There are 3 nested groupings, the coarsest first. Each group lies inside one group of the grouping before and may be the whole of it. The rows also spread widely along 10 directions, which tell nothing about the answers.
(in the rows, 128 means zero)
Some rows, each with its group in each grouping after it:
[133  61 137 153 134 148 162 185  99 137 140 114 107 156 132 167 145 133
 174  87  93]  j171 j634 tig
[152 109 101 156 116 115 155 143 133 127 116 136 135 127 121 143 146 116
 117 125 122]  j109 j94 Fab
[135 131  84 141 121 104 109 136 135 118  86 160  91 109 203 108 133 120
 138 126 145]  j124 j830 nol
[163 147 134 127  70 131 142 119  99 170  94  83  87 106 174 197 140 115
 194  92 103]  j171 j413 guvek
[107 171 108 157 130 113 119  94 130 150  77 136 115 147  51 122 143 133
 161 105 138]  j124 j365 tepod
[149 127 115 164 152 113 124  85 103 124 130 180 171 104  76 116  72 132
  81 148  84]  j171 j413 telo
[189 152 159 157  85 186 112  94  86 189 107  77 101  81 136 147 122 112
 197 130  93]  j259 j392 buzaz
[147 127 124 105  61 117 163 143 117 134  99 156 137 152 150 136 115 102
 107  80 146]  j109 j15 sofus
[128 124 170 106 140 121 163 171 110  85 134 128  71 172 140 133 125 153
 127 139 109]  j796 j502 lezir
[131 146  99  80 101  50 131 137 170 113  70  90 113  96 110 120 113 103
 112 123 108]  j124 j830 mugo
[127 140 158 143 131 122 118 129 105 125 116 131  66 126 176 142 123 143
 164 132 129]  j124 j365 Vig
[ 80  74 119 129 161 102 178 191 138 117 108 117 115 173  75 104 133 104
 157  71  57]  j259 j392 Dogep
[101 193 186 106 129  90 156  88  95 127 104 137  91 152 110 178  87 140
 141  88  73]  j259 j392 bove
[189 163 136 102  78 117 144 117 140 131  84  70 117 121 115 173 118 125
 125 157 140]  j171 j995 tomak
[146 135 105 164 169 120 125 156 158  70 106 109  92 119 162  87 146 121
 119 197 113]  j109 j94 rabuz
[113 163 116 152 167  87 102 102 118 108 107 145  90  85 182 114 106 124
 158 161  67]  j259 j517 mivo
[144 144 171 156 126 184 134 128  73 118 126 179  99 181 141 114 100 157
 125 130 135]  j171 j634 Zege
[167 106 175  44  64 117 193 198 123 102 123  71  94 151 141 150 114 101
 108 109 106]  j796 j502 vupa
[180  45 152 129 101 143 123 165  94 141 154 124 122 104 154 131  99 143
 131 133  97]  j171 j634 fub
[103 109 126 100 119  82 131 146 112 136 117 144  98 140  88  98 104 137
 125 102  93]  j796 j502 der
[ 81 216 132 113 115  79 120  95 103 114  68 163  49 163 152 125 115 151
 150 100 115]  j796 j657 zaka
[126 116  98 116  87  94 105 126 124 156  72 118  86 109 176 116 116 120
 159 107 106]  j171 j413 seka
[180  96 136  98 103  92 150 150 120 126 145  84 105  78 152 181 126 123
 139 144  83]  j796 j502 vupa
[125  76 104 100  95  68 128 168 138 132  91 120  94 133 170 138 138 135
 148 110 122]  j171 j413 guvek
[123 154 102 176 174 116 123  98  99 116 126 196 131 101 126 113  85 120
 110 115  84]  j124 j830 nol
[162 160 151 108  88 165 145 158 107 118 102  95  70 151 163 117 140 117
 155 132 130]  j796 j502 der
[151  89 103 163 129 108 135 133 116 132 138 174 146 106 131 129 119 124
 100 133 113]  j109 j94 Fab
[158 111 160 122 113 140 157 156 117 108 132 123 129 131 112  94  83 106
  72 142  91]  j109 j94 Fab
[101 155 133 115 152 103 137 159 153  84  74  67  79 176  93 106 137 140
 153 145  95]  j171 j634 fub
[149 154  86 114 114  68 122 118 144 105  89 136 110 105 152 125 131 128
 118 153 121]  j796 j657 zaka
[198 165 123 112  71 143 124 131 108 105  98 122  98  84 232 102  99  86
 113 153 114]  j796 j657 zaka
[192  68  98 153 134 148 158 185 146 106 134  99 150 116 137 133 144 107
 125 154 109]  j171 j634 Zege
[152 108 133 121 105 122 145 161 144 119  85  74  77 158 152 165 172 147
 175 146 141]  j171 j413 telo
[ 94  88 131 103  94  66 160 166 136 161 111  68  91 134  86 169 144 123
 169  62  70]  j109 j94 rabuz
[122 158 132 120 102 103 127 109 114 142  78 152  95 139 144 111 110 120
 151 104 117]  j259 j392 Dogep

New rows, each followed by its group in each grouping:
[151  93 127 106  97  88 175 152 131 116 121 148 146 137 121 163 114 113
  96  98 147]  j124 j365 Vig
[165 160  82 137  93 138 137 122 112 131  96 163 134 113 150  98 121  93
 114 118 134]  j796 j502 der
[164 137 150 117 130  85 161 105 121 113 124 151 143 119 119 182 103 139
 110 140 111]  j259 j392 bove
[102 103 164 130 120 157 180 180  90 139 124 114  76 176 134 157 129 115
 172  40  91]  j124 j830 nol
[145 112 153  66  56 129 134 181 109 144 106  73  60 117 186 104 110  98
 157  97  89]  j796 j502 der
[132  88 109 131 135 114 133 156 111 127 132 126 128 109  99  85 100 106
 120 113  57]  j796 j657 zaka
[167 128 120 154 109 147 156 121  99 135 121 180 155 120 158 136 111 105
 127 122 120]  j259 j517 mivo
[152  95  74 156 141  96 138 128 137 116 110 189 166 109 133 104 121 104
 108 132 117]  j259 j392 Dogep
[166 172 154 109 111 131 145 125 147 123  80  37  98 149  56 153 126 132
 145 165 117]  j171 j995 tomak
[113  80  96 142 146  67 160 169 141  94 123 175 116 158 178 165 164 145
 133 114 141]  j109 j15 sofus
[163 125 111 152 115 136 153 150 129 114 115 115 115 113 169 135 134  97
 121 133 102]  j109 j94 Fab
[141 122 109 151  87 146 124 108  99 189 110 129 150  94  75 113 103  88
 149  65  96]  j124 j365 tepod
[102  89  83 144 161  72 115 143 142 131 101 142 100 125 147 131 159 141
 175 127 107]  j259 j392 bove
[112 168 138 112 106  99 147 131 122 105  74 161  54 188 179 165 152 161
 153 105 183]  j124 j830 nol
[134 119 126  93  89  79 172 159 128 113 100 124 103 151 132 159 137 130
 132  96 121]  j796 j657 zaka
[138 121 161 124 142  87 170 106 104 131 144 153 152 132  63 189  92 144
 116 108  78]  j259 j392 bove
[ 96 124  87 138 172  90 144 172 145  80  98 115  83 149 139 105 155 120
 150 123  76]  j796 j657 zaka
[124 118 150  85  88  70 183 146 135 131  95 111 101 167 124 210 159 147
 170 105 137]  j259 j517 mivo
[102 141 153 160 158 152 114 126  89  98 122 214  81 175 164  74  97 146
 120 121 142]  j124 j365 tepod
[150 118 142 144 108 140 157 163 125 124 115  99  90 148 147 152 155 125
 147 125 119]  j109 j94 Fab
[144 155 116 131  93 135 123 111 117 160  86  99 119 120  91 124 116 120
 154 110 105]  j171 j634 Zege
[169 113 165 138 114 133 126 134 110 128 140 112  96 110 163 162 129 150
 153 152 118]  j109 j15 sofus
[144 155  93 156 130 126 134 112 141 128  80 132 135 128 110 121 151 119
 156 159 126]  j259 j517 mivo
[167 141 165 149 127 174 177 139  97  97 122 134 121 171 141 156 118 127
 117 131 116]  j171 j413 telo
[141 128 150 136 133 129 154 138  86 125 146 129  88 138 133 175 140 144
 157 117  96]  j796 j502 vupa
[164 123 123 106  30 117 148 118  87 190  97 129 105 133 168 213 125 125
 166  57 149]  j171 j995 tomak
[ 96 113 108 137 151  74 127 139 134 139 107 111  80 116 122 164 146 142
 184  97  92]  j124 j830 nol
[145 135 125 135  97 102 139 112 122 156 110 112 116 102 121 182 129 123
 163 107 127]  j124 j365 Vig
[110 139 159 128 134 106 113 120 107 137 127  99  97 100 114 113  79 116
 140 115  38]  j109 j15 sofus
[166  85 133 105 110 107 181 187 143 107 119  69 125 136 121 181 140 114
 141 119  96]  j171 j634 tig
[214 110 147 124  54 177 152 136  81 163 133 129 119 124 141 168 145 130
 144 125 161]  j796 j502 vupa
[153  78 148 162 122 169 154 160  82 144 141 144  96 146 190 169 159 141
 196 116 124]  j259 j517 mivo
[151  71 108 137 111 126 147 192 116 124 119 115  97 122 205 146 137 108
 156 100  99]  j171 j634 tig
[144  89 144 152 144 120 119 120  90 147 153 150 108  87 127 147  96 147
 143 122  90]  j124 j830 nol
[163 129 127 137  75 141 152 136 102 155 118 115 120  90 177 169 115  80
 153  79 112]  j124 j365 Vig
[140 178 110 139 124  66 140  94 142 117  97 116 118  88 138 199 131 118
 146 132 118]  j124 j365 Vig
[ 93  87  99 136 168  40 135 139 137 118 123 153 110 112 120 166 123 150
 140  97  91]  j124 j830 nol
[136 142 140  97  89 117 139 146 112 131  97 102  79 138 180 140  95 105
 135  97  96]  j171 j995 tomak
[145 146 137 147 120 139 138 119  89 132 121 150  94 139 132 147 135 149
 155 121 114]  j796 j657 zaka
[172 145 135 143  90 152 108 104 104 148  92 115  96 113 162 136 126 134
 159 147 129]  j171 j413 telo
[100 135 117 116 147  62 132 141 122  96 104 146  71 138 196 145  98 129
 127 112  87]  j171 j995 tomak
[138  80 117 126  87  78 124 126 115 162 128 168 132 118 135 160 125 150
 133 104 139]  j109 j15 sofus
[153  78 148 118 142  93 166 169 136 101 146 103 114 117 124 181 133 135
 129 125 101]  j124 j830 mugo
[ 89  98 138 136 143 101 137 134 104 137 114 181  96 165 113 110 113 147
 151  89 101]  j259 j392 Dogep
[110 142  68 122 118  49 129 115 144 128  80 160 137  98 157 126 118 100
 136 112  97]  j259 j517 mivo
[170 140 164 116 119  94 165 102 119 130 139  95 151  77 100 194  89 116
 128 148  58]  j259 j517 mivo
[148 147 154 161 109 183 142 118  90 157 107 123  88 151 115 159 147 148
 182 107 148]  j124 j830 nol
[146 156 138 117 102 133 168 136 113 114 101 137 114 141 145 149 108 105
 115  93 126]  j124 j830 nol
[165 166 122 160 105 144  89  76 102 159  90 145 116 107 112 130 114 154
 149 158 141]  j171 j634 tig
[147 130 178 102  87 119 109 127  95 151 108  98  39 135 184 170 111 164
 170 133 128]  j171 j995 tomak
[111  76 113 153 162 121 133 168 110 110 127 164 111 132 167  76 105 108
 131 113  73]  j259 j392 buzaz
[114 135 134  94 110  60 131 116 121 132 107 150 110 100 121 131  68 122
 101  91  90]  j124 j830 nol
[ 87 174 136 124 170  65 107 106 129  97  88 139  63 130 168 118 108 145
 154 143  79]  j259 j392 bove
[104 122 111 104 122  42 116 134 150 116 101 125 107  99 116  84  88 114
  91 130  74]  j109 j94 rabuz
[143 141 134 132 128 128 128 119 123 125  90 109 119 130  96 107  98 126
 124 143  91]  j171 j413 seka
[190  63  81 153  84 110 136 130 108 168 133 156 171  82 145 185 130 129
 138 104 124]  j171 j634 fub
[152 106 142 138 162 100 133 126 124 103 135 150 124 114 142 133 108 143
 117 168  98]  j259 j392 bove
[122 152  93 147 159 121 129 135 145 100  86 133 133 125 119  65 120  96
 130 160  89]  j259 j517 mivo
[166 120 109 201 155 169 101 129 112 139 135  94  95  60 180 125 139 102
 189 154  84]  j124 j365 Vig
[156 136 120 125 139 126 160 149 119 105 127 103 124 131  89 129 129 111
 123 143  89]  j796 j502 vupa
[179 137 179 119 124 129 134 136 119  80 121 128  76 159 173 159 125 184
 120 197 165]  j171 j634 Zege
[185 117 192 144  94 169 106 113  76 161 133 121  62  98 204 152 118 151
 190 156 119]  j259 j392 Dogep
[134 103  90 165 118 120 146 144 132 141 111 140 129 137 102 125 156 122
 139 112 127]  j109 j94 rabuz
[175 101 105 152 100 158 116 153 108 139 111 127 110 101 193 113 124 104
 149 129 116]  j171 j634 tig
[147  78 122 126  92 115 157 140  93 147 136 197 156 152 115 153 101 139
 102  76 137]  j171 j634 Zege
[140  73 141 113  99  94 135 148 103 146 136 144 116 123 134 151  95 146
 125 100 101]  j171 j634 Zege
[181  82 137 124  88 127 148 142 108 135 137 166 148 140 126 152 108 149
 100 126 150]  j171 j634 Zege
[139 169 142 150 144 126 102  84 106 130 101 132 107  94 121  92  81 118
 138 151  73]  j259 j392 buzaz
[159 136 131 108  78 117 170 131 125 123  86 129 134 162 115 160 125 126
 113 114 146]  j171 j413 telo
[220  98 174 157  77 207 103 116  71 167 147 140 114 105 158 132 103 155
 141 166 153]  j171 j634 Zege
[ 87 122 135 101 146  55 153 153 134 101 103 139  88 157 115 151 123 144
 125  93 108]  j124 j830 mugo
[165 133 155 108 102 147 168 165 120 103  97  80 111 146 143 135 113 101
 124 123  95]  j171 j413 guvek
[115 156 121 146 160 114 127 120  98 111 123 161  85 134 134 124 128 138
 142 130  94]  j796 j502 vupa
[125 114 144 125 130 117 172 158 103 120 131 107  88 148 116 164 137 137
 163  98  76]  j796 j657 zaka
[156 151 130 103  95  85 165 123 130 110  98 125 149 132 110 166  93 118
  97 111 106]  j171 j634 fub
[122  94 164 118 121 125 151 149  98 140 118 114  95 150 115 145 101 142
 144 100  79]  j171 j413 seka
[121 101 167 130 141 142 187 172  97  86 128 162 104 208 153 155 121 145
 113 106 120]  j171 j413 telo
[ 95 191 119 153 163  77  94  61 105 127  95 196  92 115 119 125  91 160
 129 125 112]  j124 j830 nol
[124  99 140 120 106 125 151 144 102 158 112 122 122 134 104 118 100 101
 145  75  72]  j259 j392 buzaz
[ 98 108 138  87 122  65 204 175 110  89 130 160 122 171 120 159  99 115
  93  53  70]  j796 j657 zaka
[147  90 153  97  70 130 127 150 118 150 109 139 120 142 103  87  95 122
 111 104 151]  j124 j365 tepod
[144 143 111 140 131  93 151 116 127 114 109 156 139 142 107 165 124 145
 117 126 127]  j171 j634 Zege
[167 133 137 137  55 155 157 144 104 169 112  70  94 101 175 183 147  92
 178  77  97]  j109 j94 rabuz
[143  80 135 132 100 135 142 158 109 170 113  74 106 128 100 146 140 126
 183  97  88]  j171 j413 guvek
[148 136 141 154  97 147 107  95  68 166 124 180 112 118 151 132  86 140
 135 103 116]  j171 j634 Zege
[113 129 134 102 132  66 172 140 152 105  95 111 125 152  83 151 121 123
 122 116  92]  j259 j392 buzaz
[128 137 154 104 129  78 128 132 130 103 104 104  82 142 128 160 113 168
 139 147 107]  j171 j634 fub
[ 62 172 101 113 144  65 157 134 145  83  43 167  86 217 125 124 139 146
 124  94 140]  j171 j413 seka
[132 132  86 137 160  77 117 127 119  95 127 174 110  95 161 100 105 122
 100 156  91]  j796 j502 vupa
[118 140 120 140 132 155 111 148 108 124  92 148  58 183 129  79 166 156
 166 149 158]  j796 j502 vupa
[170  51  85 136 108  77 159 157 135 151 136 110 147  68 169 196 149  98
 162 102  80]  j259 j392 buzaz
[136 167 131 136  81 146 145 112  91 163  76 105  76 137 170 181 138 118
 193  73 104]  j171 j413 seka
[154 117 193 121 106 124 122 104  97 157 125  91  93 128  80 180 110 182
 162 151 106]  j171 j413 telo
[137 113  99 119 135  55 151 134 155  98 100 168 127 139 119 165 143 156
 107 135 168]  j124 j830 nol
